The rows come from 4 hidden closed curves, with some noise, and rows from the same curve form a group. Each curve winds through 8 dimensions. The rows are also pushed far along 5 directions, which tell nothing about the answers.
Known rows, each followed by its group:
[  4 -16   9  18  -8   8   5 -13  27   4   0 -13 -11 -10   9 -24   7 -26
  38  15  -8 -11  11  16  -3]  Q_419
[  1   0  -1   6  -7   2   7   2 -10  11  -4   3   7   2  -3   2 -15   9
 -17   5  -7   1  -7 -13   5]  Q_419
[  0  -4 -26 -12  17   5   2 -15  -7  -2   2   6  -3  15   9  11  18   6
  -4   1  11   7  -6  -1  20]  Q_592
[ 14  -2   2  14   9 -10  -9 -11   0  14   8   9   4 -11   0   7  -2   2
  10   4  20  -1   2  20 -11]  Q_686
[ -1  -9 -17 -10   9   7  12 -13 -13  -3  -2 -14 -19  13  17  -1  18  10
   3   9   4  21 -17  21  15]  Q_686
[  9 -36 -24  -7 -11   6  24   5 -18  -7 -23  -1  -9  -8  20  -7  -7   3
  -9  15  -6  -7 -20  10  11]  Q_686
[ -1   2  19   9 -18   1   8  11   7  11   6   5  10 -10  -7 -10 -20 -13
   4  -4  -6 -13   8 -11  -9]  Q_592
[ 17 -18   2  24  -6 -16 -15 -13   8  18  -4 -10  10 -12   5   1  10  -9
  20   4  11 -12   9  11   0]  Q_311
[  2 -13   3   9  -6  -2  -5   9   4  -7 -19  -3  -4 -12  -4  -4   3  -2
   7   2  -3  -4   2   8  -8]  Q_311
[  5  24   7  -6   2   7  12 -12   0   8   6  -7   0   8  -2 -11 -13   8
  -2  16  10  12 -25   7 -11]  Q_686
[ 20 -12 -11   6  16  -6   1 -18   5  14   7   1  -8   3  16  14  28   7
  13   1  12  11  -9  11   9]  Q_419
[ -7   3   6   2   4  -2   2   5   3  -8   5  -2 -13  -4  -2  -3  -2  -5
   4  -9 -12   0  12   1  -9]  Q_592
[ -5   5   6  -7   5  -1  -6  15   1  -6  -3   5   1  -1  -9   7   5   6
   1 -13  -9  -1  -1  -2   1]  Q_592
[  6  -9  -6  15   1  -8 -14  -3   2   5  -5  22  13  -8   3  28  30   4
   7 -14  16  -5   0  19   8]  Q_686
[-11  -4 -12 -24  14   9 -10  -1   3  -4   9  -4   5  25  13  -1  20  -4
   7  -6   7  14   7 -11  26]  Q_592
[ 4  3  1 -1  6  4 -8  8  7 -3 -5  6  8  2 -5  0  4 -1  1  3 -2 -7 -6 -2
  3]  Q_592
[ 13 -16  -8   9   1  -1  11   0   2  -3  -8   3 -14 -11   4  -1   2  -4
   1   7 -15 -13  -6   5   2]  Q_419
[  0 -11  -1   0  -3   0  -6  17   5  -7 -11  12  10  -7  -4   1  -3  -8
   0  -3 -13 -21   4  -7   7]  Q_592
[  7 -11 -11 -10   3   2   2 -10  -4   2  -3 -13   0  -2   5  -2   8   5
  17   8  15  -4 -12  15   6]  Q_311
[ -7   3  -3 -15   0   4   2   3  -6  -5  -5 -16  -2  12   1  -8   2   1
  -1   1   4   9  -7  -6   6]  Q_311
[  2  -2   9   7  -5   4   8   1   8   4  -3   9  -5  -7   3   2  -1   5
   2   3 -15   4  -6   3  -4]  Q_419
[-12  24  14  -4  -6 -10  -9  -8   5   7   9  17  10  -3 -12  15 -17  12
 -13 -10  -9   3  10 -12  -8]  Q_311
[ 4 -4  2 -3  2 -1 -9  5  6  4 -5  8 12 -1 -2  3  1  1  5  1 -3 -9 -4 -3
  8]  Q_592
[ 13  -9   1   6 -12  -6   2  -8   0   9  -6   3   4  -9   6   0  -1  -2
  -2  15  10  -1 -13  13   1]  Q_311
[  0   0   3  -5 -11   4  23   5  -6  -4  -2 -21 -14   9  14 -29 -16 -12
 -13  14  -8  13 -10  -6  -6]  Q_419
[  4 -15 -11  14 -17  12  24   9 -15  -3 -12 -12  -1  -2   2 -17 -17 -11
 -13  14 -11 -20  -9  -5   6]  Q_686
[  8  -1  -3   2   7  -5   3  -9  -9  11   9   3  -1   2   8  -2 -12   2
  -5   9  12   8  -3   9  -4]  Q_686
[  0   5  12  -5 -12   5   8   7   8   2  -2  -6   3   6   5 -22 -14 -13
  -6  13  -7   6  -7 -11  -1]  Q_311
[ 4  1 10 15 -3 -5 -7  8  8  2 -9  6  3 -6 -4  3  2 -2 -3 -3 -7  2  2 -3
 -8]  Q_311
[ 6  5  2  3  9  6  0 -1  7  4  9  4  1  7  5 -2  2 -1 -2  6 -2  7 -2 -3
  1]  Q_592
[-14  22  14 -18  11  -6 -16   3  10  -5  10  -6  -2  17  -1  -4   9  -2
   4 -11   3  26  10  -8  -3]  Q_419
[  0  -1  15  17 -12  -7  -1   0  12   1  -7   0  -9 -18 -11   0  -2  -5
   8  -2  -5  -3  10   2 -15]  Q_419
[  8 -19 -20   3 -11   6  32   1 -15   1 -22  -3 -12  -1   2  -5  -8   0
 -19  12  -8  -7 -22 -13  12]  Q_419
[ -2   3  -5   0   2   0   7 -12  -5   4   2   1  -9  10   8   7   3  10
 -13   3  -9  17  -6  -2   8]  Q_686
[  3   1  -3 -12   1 -14  -1  10  -2 -11 -10   6  -3  -2  -6   3  -5  -3
 -19  -7  -3  -5   0 -20  -5]  Q_419
[  1  -2   3   4 -11  -5   8  -1  -3   3 -17  -5  -2  -9  -2  -1 -10  10
  -2   3 -12  -3 -13   5  -6]  Q_311
[  6  -3   9  18 -17  -9  -5  -1  14   0 -15  10   6 -18  -9   2  -7  -9
  -4   6 -12 -20   4  -5  -8]  Q_686
[  5 -22 -11  23   1   0  -6  11  -9   0  -5   2   5  -4   1   2  14 -16
   7  -5  10 -18  10  12  12]  Q_686
[ -3  16  13   1 -12  -3   2  11  -4   6 -15  23  12 -11 -24  13 -25  18
 -25   0 -12  -3 -13 -16  -8]  Q_592
[ 20 -17   6  16 -12  -5   7   4   6  14 -11   2   7 -19   2  -2  -8  -1
   7   7  -4 -18  -9   2  -7]  Q_311
[ -7   3  10   0   8   2 -10   9   9   5   4  16   5  -1  -7   6  -3   4
   4  -9 -10   5  13 -12   1]  Q_686
[ -1  -4 -12  -8  -9  13  22  10 -15  -8 -18   1  -5   3  -2   2  -5  15
 -22   5 -14   0 -25 -10   9]  Q_686
[-2  0 -2 10  0  7  4  1 -5  1 -3 -4 -5  2 -9  2  7  2 -1 -1  0  1 -3  0
  4]  Q_419
[  0 -22 -15  -8   4  -1  -3   6  -4  -4  -8   3   3   1   9   3   8  -4
   4  -3  -7 -11   3  -2  21]  Q_592
[ -1  -3  -2  12   6  -2  -5  -2  14  -5   3   9   0 -11  -8  -1   5 -21
  20  -6  -2 -29  17   9  -2]  Q_592
[ -5   9  -4  -8  16   7  -9   8   3 -13   0   5  -1  11  -4   3  12   2
  -6  -3  -4   6   0  -7   5]  Q_592
[  6  -5  -7   7   4   1  -3  -9   6   7  10   6   9   7  18  -2  13 -14
   9   2  10  -2   2  12   9]  Q_686
[ -1  17  19   0  -4  -6  -4   0   3   0   5  -4  -2  -6 -11   0 -18  12
  -8   3 -13   5   1  -6 -20]  Q_419
[-19  -3   2  -8 -10  20  15  12   0 -10  -2   2  -6   7   7 -11 -14   1
 -11   1 -32   6   4 -15   9]  Q_419
[  2  -6  -5   7   1  -7  -5  -4  -6   4   1  -6   1  -4  -6  -1  -8  -4
   0   0  -1 -13  11  -4   3]  Q_592
[  5   5  -2  -3   6   0  -4 -10   3   3  -1   3   2  -3  -2   9  13  10
  13   1  13   1 -14  21  -1]  Q_311
[  4   2   5  -1  -6  -7   4   3  -2  -2  -4 -11  -4   1   3  -9  -3  -5
  -6   3   5   7  -5   0  -9]  Q_419
[  3  23   6  -7   5   6   7  -5   6   7  10   5   9  12   0  -7 -12   0
  -9   8   2   6 -12 -11  -5]  Q_686
[ 16  -1   1  15 -16  -7  13 -21 -10  17  -9 -13  -3  -6   6  -7  -8   4
  -4  27  10   3 -29  27  -3]  Q_311
[-8 11  0  8 10  3 -4 -4  1 -1 13 -3 -5 14  2 -2 10 -9 -1 -3  0  8 10  3
  5]  Q_686
[  9 -33 -13  16 -11  12   8   0  -1 -12  -7 -17  -7 -11  17 -14  10 -13
  18  14  -6 -22   2  25   5]  Q_419
[ 10 -27 -18  -5 -10  -2  14   7 -12   0 -11   5   7  -9   9   3  -2  -3
  -3  -3   0 -23 -10  -3  13]  Q_592
[ -7  21   9  -3  10  -7 -24  -6  12   2   1   0   8   5 -13  16  28   8
  20 -17  14   8   0  11  -1]  Q_311
[-10   1   7   3  -3  -3  -8  20   7 -12 -14   5   2  -6 -12   7   7   0
   3 -21 -15  -9   9 -10  -5]  Q_311
[  3   8  -2   4  11  -7 -12  -9   1   8   0  -4   6   0  -8  15  13  14
  14 -13   8  -3  -1   7  -2]  Q_311

New rows, each followed by its group:
[ -3   9  19   9   0  -9 -18 -18  22  17   8  -8   2   5   2 -11  -1 -10
  18   9  -4  14  16   1  -1]  Q_686
[ -2  -8 -12   0  -3  -8  -3 -13  -8   0  -4 -13  -1   0   5   1   0   2
   4   1   2  -7   4   9   6]  Q_311
[ 17 -13  -6  11   1  -3  13  -4  -2   8  -6   0  -8  -1  18 -15  -6 -12
  -3  23   0   1 -17  18   3]  Q_686
[ -9   5  -7 -14   9   9   7  -4   1  -2   1   9  -7  13   7   4   7   7
  -5   1  -5  17  -8  -2  12]  Q_592
[ -1  17   7  -1   1   2   4 -10  11   0  10   1  -4   3  -2  -8 -14  -3
  -5   9  -9   1   2  -8 -10]  Q_686
[  7  13  32   6  -8  -5 -10  -3  35   6  12  -6   7  -7   8 -29 -14 -24
  26  15  -8  -6   8   9 -22]  Q_419
[ -6  10   5 -16   5   5  -3   8  11  -9   3  10   2   6   1   6  12   4
   1 -10   1  11  -1  -7  -3]  Q_592
[  3   0   7   4   6   0 -11 -10   2  22   6  -7  10   7   5  -3   8   4
  23   4  21  17  -4  18   6]  Q_686
[ -5   1  -1   7   4  -4   0   3   0  -3  -3  14  -6 -10 -12  10   0  -1
   2 -10  -9 -15   7   3  -1]  Q_592
[-10   8   6  -7   1   0   3  -1   1  -2  -1  -1 -14   4  -4   5   6  10
  -4  -8  -7  22   2  -9  -3]  Q_419
[  3 -15 -20 -16   7   0   7  17 -19  -8 -21  12  -1   2   3   9   0  13
 -22   0   1   6 -18  -7  12]  Q_686
[  3 -10  11  12  -9  -2  -6   8  22  -1  -1   0   9 -16  -3 -16 -11 -22
  22  -1 -12 -30  20  -6 -12]  Q_311
[  4 -19 -10   1  -6   3   4   0 -13   5  -7  -2   6 -11   1   5  -5  10
   6   2  12  -8  -4  10   2]  Q_686
[  1 -14 -15   4  -3   1   8  13 -13 -24 -15   0 -15  -7  -1   1  -1  -2
 -21   1  -9  -8   3  -4  -3]  Q_592
[ -2  -1   1  -2  -7   0  15  -9  -2   2   9 -15 -11   2   9 -15 -15  -6
   0   6  -2   5   5  -4  -8]  Q_592
[ -2 -23  -6   1  -9   4   8   2  11  -4 -10  -1  -6  -3  14 -16  -2 -19
   9   8 -17 -11   8  -3  11]  Q_419
[-21  14   4  -5  -2  13   9   4  -1 -11  15  -1  -7  10  -2  -9 -15  -6
 -12  -6 -20   3  19 -18  -1]  Q_686
[  4   9   5  -1  -8 -12  -5  -8  -3   5  -9  -8   6  -9 -14  -2 -23   9
  -8   9   3  -7  -4  -8 -13]  Q_592
[ -6   9   4  -1   3   1  -9   5   9  -2  10   5   8   5  -5   1  -4  -7
  -3  -8  -5  -5  19 -20   0]  Q_419
[ -5 -11   4   6  -8 -16 -19  -8   8   3   0   1   6 -12   0  13  15  -6
  22 -16   0 -15  20  14   7]  Q_311
[ -6   4  17   7   0  -1  -1   3   8  12   7  -8  -3  12   8 -24 -11 -19
   4   8 -14  13   8  -2   5]  Q_419
[ -1  -7   7  13  -9   7  14  -6   3  13   4  -1  -4   1  14 -10  -9  -4
   3  10 -16   7  -2   6   5]  Q_686
[ -5   3  15   7  -5  -2  -5  -4   9  16   7   4   6   1   2  -5 -15  -1
   2   3 -12   9  12 -11   0]  Q_686
[ -2  13   4   7   0  -9  -9  -8   6   6   2  -1   7   6  -2   9  17  -3
   6 -10   2  -4  -2   9   5]  Q_311
[  8  -2   2  -3 -17  -2  21   5 -17   9 -10  -9   3  -8  -6  -4 -19  10
 -11   4   4  -5 -23  -3  -7]  Q_592
[  9  -3  -9 -11   7  16  24  -6  -5  11  11  -7  -6  20  24 -10   6   4
  -2  11   1  20 -26   1  15]  Q_592
[-6  9  5  2 12  4 -2 -4  5 10 19  3 -1 10 -1 -2  1 -6  8 -7 -4  6 12 -6
  7]  Q_592
[-15  13  -7  -5  -3  -2  -6   9 -14 -15  -4  10   5   4 -13  18   4   7
 -23 -18   6  -1   6 -10   0]  Q_686
[ 11 -17 -23 -17  -8  -3  17  -4 -25   2 -16 -13   1   1   8   3  -4  16
 -13   6  11  -3 -27  -1  11]  Q_592
[  0  -1 -13 -10   8  -5  -2  -4  -5 -10  -1 -13  -5   3   0  -2   1   0
   2  -1   2  -9   2  -2   0]  Q_592
[ -9  -1  11  -2 -10  -4  -9  18   9  -5  -8  15  11 -11 -12  -2 -18  -9
  -3  -8 -20 -21  16 -18  -2]  Q_592
[  1  -7  -9  14  -1   4   2 -11  -3   1   9  -4  -2  -2   4   2   6  -5
   6   0   3 -10  10   8   2]  Q_686
[-10   0   3  -3   0   3  -6   3   7  -2  10  -6   2  13  12  -7  12 -12
   6  -9   7  14  16  -6   4]  Q_419
[ 13   6  -4   0   7 -14 -13 -12   1   3  -1  -7   7  -9 -11  10   3   7
   9  -2  17 -14  -2   5 -11]  Q_592
[  7 -12 -11   9   1  10   7   5   1  -6  -2   9   1  -5   7   2  14  -9
   9  -1   5 -17  -5  16   4]  Q_686
[  9  12   5  -3  10   4   8 -34   0  35  20  -7   0  17  17   5   3  26
   8  14   9  37 -23  12   7]  Q_686
[ -6 -16  -5  10   4   2   1   0   5  -8   1  -1 -12  -8   7  -5   7 -13
  19  -4 -15 -16  15  18   4]  Q_311
[ -4  -2  -1 -12  -6  -7   0  -5  -6   3 -11   1  -2   4   7  10   4  15
 -10   0  -3  20 -11   1   8]  Q_311
[ -5  -2 -11  -8  15   5  -6   4  -9 -10  -5  -4  -9  10   0   4  10  11
  -6  -1   7  19   1  -2   4]  Q_311
[  0   9   1   2  -7  -3   1 -10  -2   0  -6 -10   1   1  -2  -6  -1  -3
   1   9   7  -3 -11  14  -2]  Q_311
[ -1  24  16   2  -1   3   5 -15  16   7  14  -2  -2   5  -2 -14 -20  -3
  -2  14 -11   6   1  -8 -13]  Q_686
[  4  22  12  -8  -7  -8  -1  -8   6   4  -8   2   7  -8 -15   2 -19  16
  -8   8   4   2 -16  -6 -21]  Q_592
[ 11  -5 -11 -13   1  -9 -16   1  -6  -5 -12   3  13  -4  -3  24  19  21
  -6  -8  25   3 -11  -4  -1]  Q_592
[-10   0  -8  -4  13   7   5   5  -6  -2  11   6  -7  12   3   3   4  -3
  -5 -11 -10   3  10 -10  14]  Q_592
[  0  -2  -5   5   3   0  -3   4  -2 -15  -5  -3 -11  -2  -2  -1   4  -2
  -8   2  -3   0   7   0  -6]  Q_592
[  2  -1   3   6  -2  -3   1  -6  -2   0   1 -10  -9  -2   1  -4  -3   2
  -2   6   2  10   3   2  -8]  Q_592
[  5   9  17   2 -10   1   1   6  12   7  -2   2   8  -2  -4  -9  -8  -6
  -2   8   0   3  -9  -7  -8]  Q_311
[  8  -7   0  19 -11   4   2   1  -7   5  -8  10   8 -16  -9  20   3  18
  -6  -3   4  -7  -7   4  -6]  Q_419
[  4   3   4   2  -2  -4   2  -3  -2   3   3 -13  -5   5   5  -4   6  -1
  -1   0  12  15  -3   2  -7]  Q_419
[ 13  -6   0  -4   2  -5  -1 -23   8  24  12 -12   8   4  15   0  14   2
  29   3  12  -1 -11  16  12]  Q_311
[  5 -12  -8  -8  -6  -5  -3  -1  -3  -1  -8   4   6  -1   7   4  -2   4
 -11   6   6   5  -2  -9   5]  Q_311
[ -3 -13 -12   0  13   3  -9 -10  18 -11   5   5  -8   3  15  -5  19 -19
  19   2  -3  -6  19   8  10]  Q_592
[-13  -5 -17  -2   7   8   8   0 -10  -7  -2   6 -11   9   0   1   2  -5
  -9  -2  -9  -1   6  -5  18]  Q_592
[ -8  -5 -20 -16  14  13   9  11  -8 -19   2  -2  -6  15   9  -6   4  -5
  -8  -5  -8  -4   4 -12  12]  Q_311
[ -3  16  22   3 -24  -3   8  13  11   1 -12   3  11  -6  -9 -13 -22 -10
 -12   2 -18 -11 -10 -14 -13]  Q_311
[-13   7   0  -5   7   7   1  -8   8   0   5   8  -7   9   2  -2   3  -4
   5   1  -8  10   5   0   9]  Q_592
[ 9  4  4 -5  5 -1 -1 -9  9 15  6 -7 10  4  4 -3 -2  7 15  1  4  0 -8 -5
 -2]  Q_311
[  6 -30 -11   5 -12  -2   4   9   2 -14 -23   6  -3 -18   9  -4   1  -9
   3   7  -7 -18   1   9   0]  Q_311
[ 14   0   6  11   5 -13 -15  -5   4  13   9  -4   8  -1   5   0   5  -5
   7   2  13   1   4   8  -4]  Q_419
[-18  -9  -4   5  -9  -2   4  14  -9 -16  -5  -6 -13   6   5  -7   2 -17
 -13 -10 -25  -5  17  -6  13]  Q_311
[ -1  11  14   0 -12   1  -3   9   9  -4  -3  -1   9  -6 -12  -8  -7  -8
   3  -1   6  -7   0  -6 -14]  Q_592
[  1  -6   8   0   3  -7 -19  -2  16   5   7   2   8   0  12  -3   6 -10
  16  -1  -4   1  16   4   3]  Q_419
